There are 8 hidden switches. A switch that is on adds its own fixed numbers to the row, and there is some noise. The rows also spread widely along 13 directions, which tell nothing about the answers.
In the rows, zero is written as 128.
Known rows, each followed by its switches (1 for on, 0 for off):
[157 120  92 167  83 127 135  90 138 126  77 145 133 137 139 131  70 155
  88 155 152 128 137 144 122 119 165 137 152 125 104 124 102]	0 0 1 1 0 0 1 0
[108 104 124 108 112  97 141 155  93 101 152 114  96 150 137 131 133  79
 142 129 102 133 126 119 165 105  89 102 139 108  77 122 154]	0 1 1 0 1 0 0 0
[125 109 103 133 134 136 104 121  74 120 140 122 105 103 134 138 122 102
 113 142 136 148 131 120 143 122 102 138 116 120 113 126 134]	0 1 1 0 0 1 0 0
[134 140  98 136 106  87  99 125  89 127 114 111 111 160 123 166 121 113
 111 134 115 120 119 124 115 154 118 136 205 119 110 130 143]	0 1 1 1 1 1 0 1
[136 134 119 117 141 131 150 106  70 141 141 141 120 135 135 132 142  78
 148 140 106 146 131  98 134 162  99 141 104  91 113 117 127]	0 0 0 0 0 0 1 0
[132 130  94 144 122 111 122 119  87 125 116 136 121  94 142 132 133 131
 100 118 122 132 131 156 136 120 134 103 143 121 107 116 117]	0 0 0 1 0 0 1 0
[131 101 101 132 107 123 129  99  60 143  77 144 133 138 136 139 129 104
 112 169 131 122 118 114 136 149 113 140 129  87 119 150 116]	1 0 1 0 0 0 1 0
[165 118  59 160  56  72  85 178  75 165  83 106 129  97 106 114 162  93
 149 119 139 121 128 104 195 137 127 136 164  74 159 150  76]	1 0 1 1 0 0 0 1
[159 139  91 146 106  98 170 120  95 146  71 132 120  86 143 118 123 101
 152 107 172 152 139 138 185 166 160 126 135 114 101  99  91]	0 1 0 0 0 0 0 0
[167 115 124  85 109 108 156 163 129 123 137 131 125 106  90 149 145  82
 141  92  77 121 131 124 161 141 132 137 149  94 121 107 112]	1 1 0 1 1 1 1 0
[126 100 128 103 159 164 124 124  92 110 193  94  92 111 151  99 124 107
 100 153 127 152 153 130 142 100  90 136  76 128 107 121 156]	0 0 1 0 0 1 1 0
[ 83 155 129 138 126 104 151  60  92 146 106 138  90 173 175 130  88 137
 145 127 137 168 124 107 117 177  98 130 129 151  59 112 141]	0 0 1 0 1 1 1 0
[141 161 109 104 154 121 154  95  69 120 153 151 118 117 152 143 154 108
 118 114  90 139 147 130 135 142 112 116 113 104 136 106 137]	0 1 0 0 0 1 1 0
[122 101 101 102 152 103 104 107  52 128  88 102 112 116 134 134 146 140
  82 119 141 127 140 172 133 189 127 128 186 132 132 127 145]	1 0 1 1 0 1 0 0
[155 127  82 119  71  67 153 159  83 132  74 124 133 148 144 133 150  88
 143 151 116 112 124 128 171 134 131 119 164  81 114 131 113]	0 0 0 0 0 1 0 0
[118 130  94 184 100 123  48 132 106 170 120 117 115 112 115 127 104 124
 125 162 150 131 104 121 103  99  99 150 157 129  89 134 123]	1 1 0 1 0 0 0 0
[162  94 114 114 116 172 140 101 101 123 143 137 144 101 134 124 150 125
  62 162 121 127 147 114 148 103 139 127  50  88 154 159  76]	1 0 1 0 0 1 1 1
[127 148  93 171 116  99  81  97  66 191  61 138 138 122 113 172 148 136
  99 119 172 144 101 112 117 206 159 139 172 134 119 151  78]	0 0 1 1 1 1 1 0
[163 130 133 125 123 141 133 116 154 140 155 115 118 117 112 107 109 141
 119 102 113 149 149 113 138 137 139 139 103 142 132 101 111]	0 0 1 0 0 0 1 0
[107  94 102 120 108 113 105 115  68 129 107 146 114 119 126 128 128 112
 141 127  83 148 121  92 146 129  82 122  97 115 115 129 104]	0 0 0 0 0 1 1 0
[145 170  84 149 123 120  87  60  95 165  96 147 133 133 141 123 119 170
  91 147 118 119 137 128  93 137 120 133 147 128 158 128 123]	1 1 0 0 0 0 1 0
[106 111 135 114 137 100 105 138  77 141 127 112 120 105 135 128 170 137
  96 116 116 133 111 138 136 116 125  71 122 138 102 135 128]	0 1 1 0 0 0 1 0
[134 159  94 118 111  83 119 120  97 158  97 114 106  48 154 107 157 179
 101  84 119 119 137 171 158 115 127  95 129 148 158 106 130]	1 0 1 0 0 1 0 0
[129  75 122  98 109  95 163 152  82 101 107  99 117 133 140 127 145  86
 117 131 125 131 133 126 185 132 136  90 136 102  84 138 116]	0 1 1 0 1 0 1 1
[136  91  94 135  95 115 103 129 109 110 131 120 133 190 109 113 127  96
 121 131 122 150 152 108 170 161 131 136 150  90 113 142  77]	1 0 0 1 0 1 1 0
[127  98 116 141  73 120 155 113 114 146  71 126 118 102 145 128 106 126
 115 156 154 137 109 116 155 116 137 128  96 121  74 147  82]	1 0 1 0 1 1 1 1

New rows. What belongs after each?
[109 148 118 125 128 100  96 124 119 136 148 113 103 108 128 132 142 162
  96  87  93 139 117 144 124 117 127  90 142 166 105 108 126]	0 0 0 0 1 1 1 0
[119 132 106 145 117 123 114  98  97 129 145 144 115 146 142 124 118 120
 124 126 123 143 149 120 139 132  99 126 134 104 114 122 126]	1 1 1 1 0 0 0 0
[141  92 126 103 134 109 151 102  85 129  69 111 120  98 128 147 118 149
  88 118 130 133 124 156 122 183 156 123 163 142 105 120 120]	0 0 1 1 0 1 1 1
[150 123 132 113  89 109 110 158 127 182 104 114 135 101  98 140 146 124
 130 139 105 110  93 116 119 122 123 141 128 120 115 128 108]	1 0 0 0 0 1 0 0
[141 108  97 127  78 130 184  70 116 117  66 165 108 126 165 118  48 126
 149 153 116 147 145 106 148 126 103 158  94 114 100 106 118]	0 0 1 0 0 1 1 0
[130 156  97 131  95  90 124 112 110 142 133 110 109 137 154  93 145 149
 131 111 100 136 148 107 159 125 109  96 113 124 130 117 107]	0 0 0 0 1 0 0 1
[135 126 104 143 106 100 107 114  97 144 105 118 124 134 121 131 127 138
 115 129 115 131 121 124 118 151 128 122 156 122 110 124 106]	0 0 0 1 0 0 0 1
[169 102 114 115 140 173 156  83 107 115 119 138 123  96 141 129  91 128
  82 162 128 126 151 139 122 109 132 148  97 120 130 115 137]	0 1 1 0 0 0 1 0
[114 137 130 130 127 116 139 147 100 119 162 125  98  78 146 148 137 114
 106 113 112 138 110 152 136  84 123 101 117 135  81 111 146]	0 0 1 0 0 1 1 0
[145 110 118 129 116 148 101 145 115 136 165 100 113  67 117 129 150 126
  82 124 135 139 129 116 152  84 133 115  81 135 127 137  98]	0 1 1 0 1 1 0 1
[176 183 107  99 171 132 174  69  68 143 115 180 143  66 139 187 161 148
  75 111  78  94 131 176  74 165 141 129 146 105 175  90 157]	0 0 0 1 0 0 0 0
[139 151 118 140 144 132 120 111  97 150 146  91 106 126 154 119 121 110
 108 165 162 137 128 134 101 136 126 137 142 128  76 123 148]	0 1 0 1 1 0 1 1
[118  95  99 161  96 120 118 103  99 126  90 127 120  90 151 114 112 159
  84 137 167 145 134 145 154  96 146  86 110 135  90 137  86]	0 1 1 1 0 0 0 1
[138  94 104 119 124 146 159  97  73  95 145 148 134 110 147 122 166 121
  83 115 116 148 162 115 185 125 138  83  54  84 150 141  70]	0 0 1 0 0 0 0 1
[151 152  78 158 118  99 132 134  93 124 116 115 116 113 148 134 130 106
 109 119 163 144 137 166 157 146 163 124 177 119  95 113 116]	0 0 0 1 0 1 1 0
[132 126 112 142 137 130 107 102  95 125 140 139 120 139 111 149 114 114
 116 119  98 143 122 114 112 153 121 136 144 125 115 111 123]	0 0 0 0 0 0 1 0
[102 123 109 153 103 101  89 143 108 132 144 100  90  97 125 133 124 130
 112 100 134 145 114 135 148 119 115 115 149 145  84 127 116]	1 0 1 1 1 1 0 1
[136 122  63 177  81 111 139 120  76 112  65 159 124 107 154 157  97  87
 118 176 155 114 111 151 151  89 133 129 164  88  79 131 122]	1 1 0 0 0 0 0 0
[149 132 105 149  71  91 116 179 136 153 119 103 122 133 113 121 137  95
 144 134 130 127 107 108 161 109 140 123 149 112  84 128 101]	0 0 0 0 1 0 1 0
[149 139 124  81 152 128 198  92  69 127 117 143 112 102 154 144 149 102
 116 124 109 115 147 145 142 170 109 133 119  94 137 107 161]	1 0 1 0 1 0 0 0
[146 176 122 142 144 131 140  98 106 165 137 118 116 108 146 133 138 128
 115 128 162 151 130 138 116 167 141 148 116 138 106 107 122]	0 0 0 0 0 1 0 0
[143 112 108 158 115 129  83 128 104 153 110 102 119  92 112 126 115 121
 106 154 144 128 106 125 118 114 131 142 146 129  98 132 112]	1 1 0 0 0 0 1 1
[154 138  83 102 128 117 155  94  76 113 119 129 117 122 165 117 147 128
  90 118 120 130 174 139 172 148 131 118 115 105 164 122 123]	0 0 1 0 1 1 1 0
[148 114  94 156 104 102 106 140 108 123 109  81 109 126 119 119 116 109
 108 119 171 149 135 137 174 160 161 144 174 124 103 132 100]	1 0 1 0 0 1 1 1
[136 116 101 108 111  98 133 134  85 129  90 120  98 111 123 150 110  92
 153 125 103 128 117 122 144 145  98 145 163 124  99 101 144]	0 1 0 0 1 1 0 0
[149 146 115 123 144 149 177  74 108 122 146 128 100 125 166 111  95 114
 129 126 151 169 169 126 150 166 124 159  92 123 108  98 131]	0 0 1 0 0 1 1 0
[126 100 107 128 135 107 122 127  61 114  98 103 109  87 138 155 132 122
  79 129 140 132 114 158 137 142 149 112 160 135  98 129 128]	0 0 1 0 0 1 1 1
[154 113 115 155  77 112 119 150 152 156  82  93 117 153 110 126  67  95
 149 176 161 129 102 111 120 126 138 166 176 137  47 121 125]	0 1 0 0 1 0 1 0
[159  77 102 114 140 150 127  82  81 104 120 138 128 114  93 134 120 116
 103  92 104 150 163 112 160 203 136 151 124  96 167 124  83]	1 0 1 1 0 0 1 1
[128 124 112  90 148 101 140 114  85  98 152 116  81 127 123 131 109 105
 152  70  77 145 159 147 149 190  85 152 184 122 127  78 173]	1 0 1 1 0 1 0 0
[134 150 101 159 101  89  89 126  78 167 108 134 130 126 115 155 154 115
 127 113 127 146 114  97 133 160 138 126 153 110 127 145  82]	0 1 1 1 0 1 1 1
[115 160 152 131 127 106 113 119 109 185 137 105 109  93 145 128 142 161
 113 124 124 142 102 129  88 131 120 114 117 158  86 121 134]	0 0 1 1 0 1 1 1
[120 148 115 149  96 105  96 125 108 156 152 119 113 146 119 127 134 112
 152 120 105 149 118  85 132 145  99 141 127 112 108 126 101]	1 0 0 0 0 1 0 1
[150  95  94 128 157 145  98 132  56 125 131 103 110  84 126 128 128  89
  98 146 155 137 142 142 139 136 114 149 144 108 127 126 145]	0 1 1 1 0 0 1 0
[114 120 154 125 132 135 126 115 128 118 185 127 123 179 119 148 132 115
 105 120 109 159 124 102 122 142 130 115 108 128  87 131 109]	0 0 1 0 0 1 1 0
[125 146 132 139 130 107 116 121 127 146 122 106 102 107 130 138  99 138
 115 110 149 142 117 163 111 146 138 137 187 157  74 104 150]	1 1 1 1 0 1 1 0
[126 117 108 109 122 108 132 130  90 131 130 125  91  59 139 102 131 124
 141  89  90 135 137 139 167 109  88 114 111 124 129 100 144]	1 0 1 0 0 0 1 0
[129 127 134  75 173 123 170  91  63 114 145 126 123 154 150 158 173 123
  80 115 115 133 151 149 129 198 130 111 137 109 126 122 145]	0 0 1 1 1 1 0 0
[135 144  94 118 139 112 148  79  77  98 135 168 108 113 144 148 117 131
 119  85  59 133 151 134 140 141 109 115 137 111 154  94 146]	0 0 1 0 0 0 1 0
[150  96 111 102 123 126 151 130  65 130 122 102 127 134 138 107 162  78
 126 152 136 144 148 107 175 167 121 139  99  75 118 147  93]	1 0 0 0 0 1 1 1
[118  82 107 107 159 135  82  98  57 133 112  93 111 138 122 113 131 115
 103 149 145 147 143 124 133 180  94 147 135 127 120 131 131]	1 1 0 0 0 1 0 0
[136 146  95 141 103  69  73 111  65 195  49 102 125 111 134 120 149 166
 115 139 127 118 110 118 111 152 121 113 170 139 147 143 122]	0 1 1 0 0 0 1 1
[131 151 119 109 120  81 127 157 100 165 136 104 119  78 152  94 189 149
 117  95 121 138 134 155 159 116 135  74 109 136 116 118 106]	0 0 0 1 0 1 1 0
[128 143  93 129 125  88 179 119  38 123  95 165 118  99 163 166 152  86
 138 115 117 128 123 146 155 157 118 111 151  83 110 114 138]	0 0 1 1 0 0 0 0
[133 151 126 150 144 158 121 100 134 152 167 116  92 110 127 128  80 114
 135 128 153 170 131 115 106 152 117 178 115 153  72  94 132]	0 0 0 1 1 1 1 0
[123 120 132 123 131 121 125 107 103 148 127 121 116 123 115 132 131 118
 126 101 134 156 128 116 144 175 130 141 124 130 108 122 106]	1 0 1 0 0 1 1 0
[150 137 130 136 116 134 186  99 126 136  99 152 109  89 146 152  71 118
 132 140 132 127 113 159 101 136 132 164 150 121  70  92 158]	1 0 1 1 0 0 1 0
[146 167 112 145 135 115 113  92 116 162 103 124 142 108 144 145 142 187
  49 131 154 122 120 178  87 141 185 106 159 157 115 122 110]	0 0 0 1 0 1 1 0
[127 139 109 138 112 123 148 100  69 142 118 151 112 151 157 146 110  75
 157 167 130 149 126  87 132 141  89 156 113  92  90 128 134]	0 1 1 0 0 1 1 0
